The rows of a group lie close to one hidden flat surface of 11 dimensions, which passes through zero. Surfaces can cross.
Known rows, each followed by its group:
[-2.16 -4.12 -0.91 -3.37 -0.02 -0.93 -0.76  1.56 -0.50 -0.62 -1.36 -2.40
  2.07  0.72 -1.41  1.35  3.94 -3.47] : A
[-2.74 -2.09  0.31  0.72  2.18  0.55  1.10 -2.22  0.42  2.13  0.38 -0.41
  0.65 -5.10 -1.47  0.83 -2.09  0.19] : A
[ 0.34  3.21  1.90  3.81 -0.86  0.20 -3.00  1.39 -1.18 -0.54  0.89  0.75
 -3.06  1.11  1.21  1.89  3.14  2.76] : A
[-1.85 -0.73 -1.30  1.47  0.39 -0.26  0.10  3.98  1.47  2.91 -0.24 -1.24
 -0.84  0.59  0.72 -0.73  4.92 -0.41] : E
[ 1.62  0.33 -2.11  1.30 -2.01 -2.08 -0.09  1.42  0.76 -2.10  1.66  3.26
  3.49  0.17  0.59 -0.98 -1.67 -1.56] : E
[ 1.72 -1.87  0.18 -1.50 -1.45  1.67 -0.43 -4.12 -0.47 -0.85  0.51 -0.81
 -2.54 -0.04 -0.35  0.22  0.47 -2.11] : A
[-1.21  3.16  2.20  1.49  2.53 -2.69  0.82  4.45  1.37  0.89 -0.08  0.00
  1.53 -0.57  2.18  2.39 -1.89  1.66] : A
[ 3.35 -0.64  0.48 -1.49  0.72  0.82  1.50  0.09 -0.04  3.21  0.28  1.22
  0.64  0.71 -4.36 -1.87 -1.50 -2.19] : F
[ 1.34  1.50 -3.01  1.47 -1.49  2.02  0.67  1.50 -0.14  1.42  2.23  2.54
 -3.25  1.12 -0.42 -3.36  2.28  0.52] : A
[ 1.65  2.20 -1.49  3.03  0.19  0.14 -2.09 -0.03 -0.09 -1.65  0.92  3.47
  1.22 -1.10 -1.66  3.61 -2.68 -2.01] : E
[-0.67 -3.04 -3.04  0.33  2.15  1.38  0.03 -3.85  1.71 -0.57 -0.72 -0.32
 -0.19 -1.03 -0.13  2.78 -4.29 -2.94] : A
[ 2.57  1.67 -1.40  3.60  0.55  0.11 -2.86 -2.87  2.72  0.11 -0.55  1.00
  0.54 -1.23  0.45  1.71 -3.98 -3.98] : F
[-1.09 -0.43  0.87  2.89 -2.29 -1.48  0.22  0.27 -1.76 -5.15 -1.10  2.82
  5.37 -2.64  2.44  3.08 -0.68 -0.63] : L
[ 1.59 -1.22  0.65 -3.80 -0.42  0.79  3.69 -0.55 -1.16 -0.80  0.15 -0.22
 -1.20  2.67  0.06 -0.26 -1.58  1.95] : F
[ 0.23  1.25  4.20 -1.11 -1.22 -0.06 -0.70  0.27 -1.91 -1.05  1.30  0.29
 -1.25 -3.04  0.42  0.30  2.90 -1.56] : L
[ 2.10 -1.00  1.04  0.21  2.00  1.72  2.05  0.12 -0.57  2.93  0.26  0.67
 -2.53  2.42 -1.37 -6.01 -0.96 -0.21] : E
[ 2.60  2.12 -0.83  2.03 -0.55 -0.43 -3.45 -1.71  0.82  0.13  1.30  1.03
 -1.00  1.99 -0.99 -2.22 -1.56  0.80] : F
[-2.45  2.82  3.01 -0.53 -0.13 -1.23 -0.12  1.85 -1.48 -3.35  0.87  0.44
  0.21 -3.52  3.92  0.78  1.14 -0.23] : L
[-2.45  3.00  2.15 -4.51  2.36  0.79 -0.26 -0.24 -2.90 -1.18 -0.36 -1.31
 -1.26 -0.02 -0.88 -1.98 -1.58  3.71] : E
[-4.24 -0.28 -0.70 -0.16 -0.92 -1.01 -2.99 -0.68 -1.68 -3.23  1.17 -0.49
  0.70 -1.72 -0.36  3.05  2.00  3.25] : A
[ 0.31 -0.11  3.90 -0.46 -3.33 -0.95 -2.67 -1.86 -3.26 -4.18 -0.09 -0.38
  0.68  0.39 -0.15  3.00  3.04  2.87] : L
[-2.70 -1.87  0.64 -2.18  0.13  0.03  2.20  3.56 -2.82  1.01  0.94  0.67
  1.10 -0.61 -2.66 -2.76  3.65  2.15] : F
[-1.44  0.22  4.92  0.38  1.87 -0.72 -1.53 -0.24 -1.93  1.06 -4.63 -2.45
  4.03 -0.39 -1.72 -0.79 -0.12  1.18] : A
[-0.71  0.33  4.11 -0.58 -1.03  0.32 -1.90 -1.36 -2.32 -0.94 -1.55 -0.96
  1.08 -2.81  0.20 -2.55  2.88 -2.11] : L
[ 2.87  0.79  7.27 -2.81  0.24 -1.55  1.23 -1.23 -1.91 -0.37  0.19 -0.69
  0.48  0.33 -0.50 -0.56 -2.55  2.04] : A
[ 1.66 -1.46  1.62 -0.44 -0.37 -0.61 -0.30 -1.27  0.32  1.28  3.34  0.12
 -2.89 -0.12 -1.25  0.46  0.32  0.93] : L
[ 1.90  3.96 -1.01  2.89 -0.53  2.78 -0.18 -0.19  0.61  2.97  0.25  1.76
 -2.82 -1.95 -0.45 -2.01  0.70 -1.34] : E
[-1.20 -3.53  0.79 -2.71  2.12  1.03  6.11  0.88 -1.46  0.45  0.45  0.95
  0.06 -0.67 -0.03 -3.06 -2.28  0.24] : F
[-1.23 -4.94 -0.55 -2.84 -0.18  0.90  3.14 -2.02 -0.92  0.89 -1.86 -1.92
  1.36  1.13 -1.85 -1.25 -0.14  1.94] : E
[-1.87 -2.96 -0.94 -1.58  2.00 -0.07  0.59  1.48 -1.69 -1.85  1.66  0.94
 -0.23  0.38 -2.76  5.78 -0.42  0.02] : F
[-0.51  4.53  1.09  1.79  1.88  0.20 -3.83 -1.68  0.77 -0.62  0.05 -1.00
 -2.73 -1.25  1.60  2.66 -1.77  0.66] : E
[ 2.73 -1.28  1.16  0.01 -2.12 -1.46 -2.87 -0.78 -2.14 -2.92  3.15  2.00
 -0.56  2.99 -2.74  3.01  0.85  1.84] : L
[ 0.86 -0.54  4.15  3.15  0.19  0.43  0.61 -1.77  0.21 -0.18 -1.50 -0.24
 -0.52 -2.49  4.40 -2.79  0.03 -3.13] : F
[ 3.41  3.99  0.47  0.83 -3.28  1.70 -2.04 -3.14  1.22  0.11 -3.86 -2.74
 -1.90  3.31  3.13 -0.89  1.53  0.61] : A
[ 2.13  1.02  2.13  1.78 -1.52  0.53 -1.58 -3.13  0.16 -0.66 -2.81 -1.34
  0.14  0.73  2.63 -2.55  0.05 -0.97] : L
[-0.63 -2.23  0.35 -0.34  1.29  0.38  5.23  1.41 -0.21 -0.09  0.49  0.54
 -1.02  1.29  1.54  1.64 -1.92  2.67] : F
[ 0.25 -1.58 -1.58  0.68 -1.33  0.83 -1.65 -2.76  1.27  3.40 -0.01 -0.79
  0.37 -1.76 -2.02 -6.74  1.50 -1.69] : L
[-1.39  4.12 -1.58 -2.05  0.18 -0.68 -2.08  2.80 -1.37 -1.21  0.48  2.06
  3.47 -2.91 -2.79 -0.46 -0.09 -1.69] : F
[ 1.75  2.87 -0.66  2.70  0.64  0.47 -2.26  2.43 -0.12  0.02  0.75  1.99
 -1.48  1.55 -1.52  3.90  0.73 -0.39] : E
[ 0.94 -0.26 -2.68  1.89 -3.00  1.21 -4.28 -2.80 -0.58 -2.66 -2.31 -0.34
  1.11  2.10 -1.42  4.42  2.53 -0.80] : L
[ 3.83 -0.99  0.96  2.17  0.23  0.67  0.39 -1.14  0.19 -0.40  2.74  1.62
 -4.44  3.05  0.18  2.96 -1.59  0.78] : F
[-0.61  5.73 -1.27  0.18  0.09 -1.10  1.69  2.02  1.31 -0.16  1.17  1.24
  0.28 -0.82  2.88 -1.44 -3.47  4.18] : A
[ 1.76 -1.57 -0.93  0.30  0.35 -0.36  3.26 -1.07  3.41  4.88 -1.30 -2.01
  0.02  2.15 -0.39 -0.86 -2.60  2.59] : E
[ 0.19  0.97  4.56 -1.21  2.06 -1.34 -3.21  1.92 -1.56 -0.22  0.90 -1.51
 -2.44  1.72 -0.60  1.03  2.50 -0.09] : F
[ 3.91 -0.37  0.87 -0.81 -3.32  0.60  3.29 -1.15  0.52  3.44 -2.48 -0.67
  1.99  1.59 -2.90  2.31  0.14  2.82] : E
[ 0.98 -0.03  3.40 -0.53  3.01 -1.26 -1.06  1.60 -0.86  0.35 -0.96 -0.55
  0.87  3.00 -0.43 -4.73 -1.51 -0.92] : L
[ 3.60  0.39  3.63  3.60  0.57  0.80 -2.42 -1.54 -0.81  0.41 -0.95  0.90
 -1.07  0.25 -1.29  1.80 -0.02 -2.85] : E
[ 1.57 -4.56  0.60  0.15 -0.31  0.38  0.42 -2.36 -0.93  0.78  0.68  0.79
  0.93  0.20 -4.25  1.86 -0.54 -0.46] : L

New rows. What belongs after each?
[ 2.00  0.12  1.80 -0.04  2.99  1.55  0.58  0.57  0.35  2.60 -2.71 -0.97
 -0.93  1.33 -0.78 -1.36 -0.65 -4.41] : L
[ 0.36 -0.59  2.06  1.63  1.26  1.28 -2.69 -2.99 -2.02 -0.39 -4.55 -1.68
  1.60  2.79 -2.25  0.56 -1.22  2.25] : A
[-1.76  1.01  0.01  4.17 -1.49  1.55 -1.47 -0.89 -0.90  1.93  1.09  1.18
 -1.56 -3.94 -0.69 -1.35  3.41  2.14] : A
[ 1.06 -0.34  2.49  0.99  0.40 -1.43  1.73  0.96 -1.14 -3.70  0.79  2.09
  1.15  0.68  2.00  4.84 -2.80  0.94] : L
[-0.75  0.23 -1.32 -0.49  1.96  0.60  3.77  1.17  1.75  3.08 -1.74  0.48
  2.90 -3.45 -0.36 -1.81 -2.98 -3.00] : F
[ 0.50 -2.37 -1.70 -2.35  1.14  1.44  2.20  0.37 -2.28 -1.40  1.04  1.91
 -0.75  4.04 -2.25 -2.61 -1.74  1.93] : E
[-0.54 -0.51 -0.98  2.59 -1.39 -2.03 -5.65 -2.54  1.44 -1.51  1.49 -1.14
 -0.71  0.85  1.68 -2.08  1.14  0.57] : L
[-2.08  2.76 -0.32 -0.02  4.93 -1.68 -1.78  1.96  1.85  1.07  0.34 -0.43
  0.63 -1.04  0.10 -0.57 -4.27 -1.02] : F
[-2.01 -4.40 -1.15  2.39  2.70  0.53  0.08 -0.41  1.88  2.74  2.47 -0.97
 -4.48  0.04  0.13 -0.25  0.78  0.31] : F
[ 1.39  1.88  0.45  2.35 -1.14 -0.19 -1.19 -0.28  1.17  0.63 -0.17 -0.04
 -0.90 -0.06  2.05 -2.29  0.92 -0.82] : E
[-0.87 -0.88  1.79 -4.07 -1.87 -0.17  3.02  2.13 -1.27  0.10  0.12 -1.03
  0.54 -1.86 -0.31  1.87  4.10  0.07] : E
[-1.33  1.63 -2.22 -1.68  0.40  2.54 -0.13 -0.45  0.76  2.49 -0.80 -1.55
 -2.38 -2.50 -0.85 -0.93  2.21 -2.86] : L
[-2.18 -1.35  0.29  0.43  1.62 -2.73 -0.77  0.54  1.14 -0.24  4.48  0.53
 -1.11 -2.00  1.45 -1.58 -1.31  0.79] : L
[ 0.70  1.68 -2.97  5.55 -3.31  0.64 -1.55 -1.27  0.23 -2.43  0.84  3.77
  1.40 -2.58  1.28  1.81 -0.32 -0.53] : F
[-0.97  1.63 -3.18  2.75 -0.49  0.93 -0.51 -0.41 -0.66 -0.26 -0.06  2.26
  1.51  0.32 -1.05 -2.40 -1.70  3.92] : A
[ 4.18  1.59  2.34  0.51 -3.30 -0.57 -1.29 -1.31 -0.03 -0.07 -3.67 -1.00
  3.40  1.49 -0.73  2.03  1.23 -1.02] : F
[-1.71  1.73 -1.65  1.43 -0.17 -0.20 -2.56  2.63 -1.95 -2.55 -0.10  1.21
  0.77  2.32 -0.51 -0.12  2.19  2.25] : A
[-0.67  0.87  0.59 -2.23  4.25  0.03  0.04  2.62 -2.03 -2.89 -0.70  0.83
  0.47  2.73 -0.47  1.70 -3.26 -0.92] : L
[-1.68 -0.99  1.28 -2.45  1.39 -2.67  2.08  1.95  0.91  1.82 -0.37 -0.76
  4.42 -2.62 -1.27 -0.26 -1.71 -0.19] : E
[-0.72 -1.29 -3.83  3.76  0.39  0.20  0.51  1.94  0.16  1.36  3.12  3.72
  0.09 -0.29 -3.09  1.11 -0.37  2.23] : F
[-1.96  0.19 -3.41 -3.59  0.13  1.53 -0.10 -1.36  1.12  0.95 -3.02 -3.37
 -0.37  0.94 -0.18 -0.55  1.17 -0.13] : A
[-3.29  0.61 -1.90  2.77 -0.38 -0.08 -3.06  0.91  0.66  0.21 -1.12 -0.98
  0.95 -2.18  1.42 -1.10  3.46 -1.16] : E
[-2.39 -4.33 -0.49 -1.87  0.40 -0.88  0.30 -3.48  0.90 -1.79 -1.13 -3.27
  0.52  0.80  1.17  3.24 -1.50  1.94] : E
[ 0.18  0.13  3.19 -0.87  3.66 -0.32  0.05  1.45 -1.37 -1.01 -0.18  0.54
  0.07  0.34 -0.63  0.30 -2.36 -2.06] : A
[-0.20  0.50 -0.88 -2.17 -2.47 -2.44  0.09  2.39  0.72 -1.52  1.30 -0.96
  0.53  2.10  1.63  2.15  2.49  1.78] : A
[-5.45 -3.45 -3.57 -2.02  1.74 -0.23 -0.46 -1.30 -0.10  0.33  1.73 -0.72
  0.86 -2.93 -2.69 -1.06 -0.74  1.52] : L
[-1.77 -3.05 -3.45  1.14 -1.73 -1.34  0.88  2.16  3.06  1.06  0.19 -2.08
 -0.47  1.99  3.52 -1.47  4.14  0.26] : E
[ 1.70  0.30 -0.41  0.46 -0.31 -0.08 -2.91 -2.91  1.54 -0.61  1.28 -1.75
 -4.47  3.44  1.81  0.10 -0.33  1.62] : F
[-1.06  3.08  0.53  0.98 -1.61 -1.49  0.64  2.56  1.62  0.91  0.18  0.12
  1.32 -3.53  3.33 -2.06  2.10 -1.22] : A
[-4.01 -0.49 -1.57 -1.16  1.91 -0.54 -1.87 -0.65 -0.58 -2.43 -0.31 -1.34
  0.70 -0.31  0.07  2.13 -1.08  1.83] : E
[-1.36  3.95 -1.15 -0.30  0.45 -0.28  0.81  1.64  0.99 -2.46  1.15  0.51
 -1.71 -1.48  4.00  3.81 -1.48  0.32] : F
[ 0.29  0.57  2.66  1.09  1.91 -1.82  0.97  3.32  1.81  2.68  1.74 -0.37
 -1.48 -0.82  1.87 -0.98  0.57 -1.34] : L
[ 1.34  1.73 -0.39  2.00 -0.48  0.06  2.21  1.07  4.42  6.00 -2.57 -2.33
 -0.10 -1.49  1.70  0.40  0.86 -1.54] : F
[ 2.80 -2.73  4.79 -0.24  1.86  0.45  0.95  1.25 -2.13  1.08  1.71  1.00
 -2.52  1.53 -2.78  1.21  1.00 -1.44] : F
[-0.06 -1.10 -1.61  1.02 -0.29  0.39 -0.07 -1.85 -0.07 -0.49 -1.41  1.36
  3.64 -2.04 -1.31 -2.16 -2.27 -2.30] : F
[-0.85  1.51 -3.28 -2.21 -2.94 -1.65  1.26 -1.50  2.71 -1.36  0.57 -0.96
  1.53 -1.79  3.24  0.11 -1.69  1.58] : A
[ 1.92 -0.51  2.01  1.79 -3.28 -0.99  1.26  0.86 -1.23 -0.97 -0.42  1.70
  2.89  0.02 -0.06  2.25  1.42  1.67] : L
[ 1.23  1.77  1.23 -0.12  0.25  0.09  2.45  1.53  1.71  3.16  1.73  0.14
 -2.74 -2.01  1.62 -2.25  0.31 -1.13] : L
[-1.42 -1.68  0.01  1.01  1.91 -0.53 -2.27 -0.03  0.56 -1.18 -0.13 -1.99
 -2.04  2.60  0.87  5.21  0.73  0.92] : E
[ 1.97 -1.14  1.73 -0.23 -1.77  0.06  1.23 -0.37  0.61  1.38 -3.87 -1.87
  2.71  0.07 -0.33  3.96  1.76 -2.02] : F
[ 0.97 -4.46 -0.02  0.30 -0.92 -0.37  1.82 -2.93  1.68  1.18 -1.19 -1.69
  0.92  1.71  1.48 -3.96 -1.01  0.29] : E
[-4.33 -2.40 -2.06 -2.18  5.75  0.45 -2.15 -0.78  1.22  1.14 -0.29 -3.55
 -2.50  1.13 -1.14  1.09 -1.74 -0.06] : L
[-2.51 -0.67 -4.10 -0.89  1.92 -0.25  1.10  2.35  1.95 -0.28  2.85  0.04
 -3.12  0.82  1.86  1.23 -0.39  0.55] : E
[-0.34 -1.03 -0.17  0.20  0.04  0.47  0.60 -2.23 -0.19 -0.92 -1.58  0.36
  2.23 -1.66  0.81 -2.81 -2.16 -2.02] : F
[-0.22  3.18  1.79  0.62 -1.19 -0.01 -1.55 -0.94 -0.46  0.04 -1.18  0.04
  1.73 -3.66  0.19 -0.99  0.49 -0.78] : E
[-2.72 -0.09 -2.77 -1.35 -1.13  0.47  0.15  0.45  1.19  0.68 -0.87 -1.72
  0.40 -2.67  0.29  2.38  2.83 -1.47] : F
[ 0.05 -0.48  0.22  0.72  2.52  1.87  0.66  0.74 -0.17  2.83 -1.90 -0.29
 -0.37 -0.26 -1.60 -2.59  0.17 -2.90] : A
[-3.17 -2.95 -0.93 -2.14  0.57  0.29  5.66  1.00  0.25  0.76 -2.78 -1.56
  2.74 -1.41  1.80  0.14 -0.63  1.13] : F
[-3.36  0.27 -3.81 -1.44  2.88  3.47  0.94 -1.98 -1.13  0.65  0.24  0.81
 -1.78 -2.47 -2.93 -0.67 -2.91  1.41] : E
[-1.59 -2.72  0.20 -0.77  1.07  0.93  0.22 -0.25 -1.29  0.47 -1.22 -0.88
  0.68 -0.33 -2.21  1.96  1.23 -0.05] : E
[-3.26  3.00  0.66 -2.04  1.42 -0.63 -3.41  0.96 -1.72 -3.34 -1.57 -2.29
  0.17  1.66  0.86  2.87  0.49  3.23] : A
[-0.78 -2.32  0.82  4.33  2.26 -0.85 -3.15 -0.87  0.36  1.31 -2.66 -0.25
  3.81 -0.32 -2.14 -1.00 -0.86 -1.97] : E
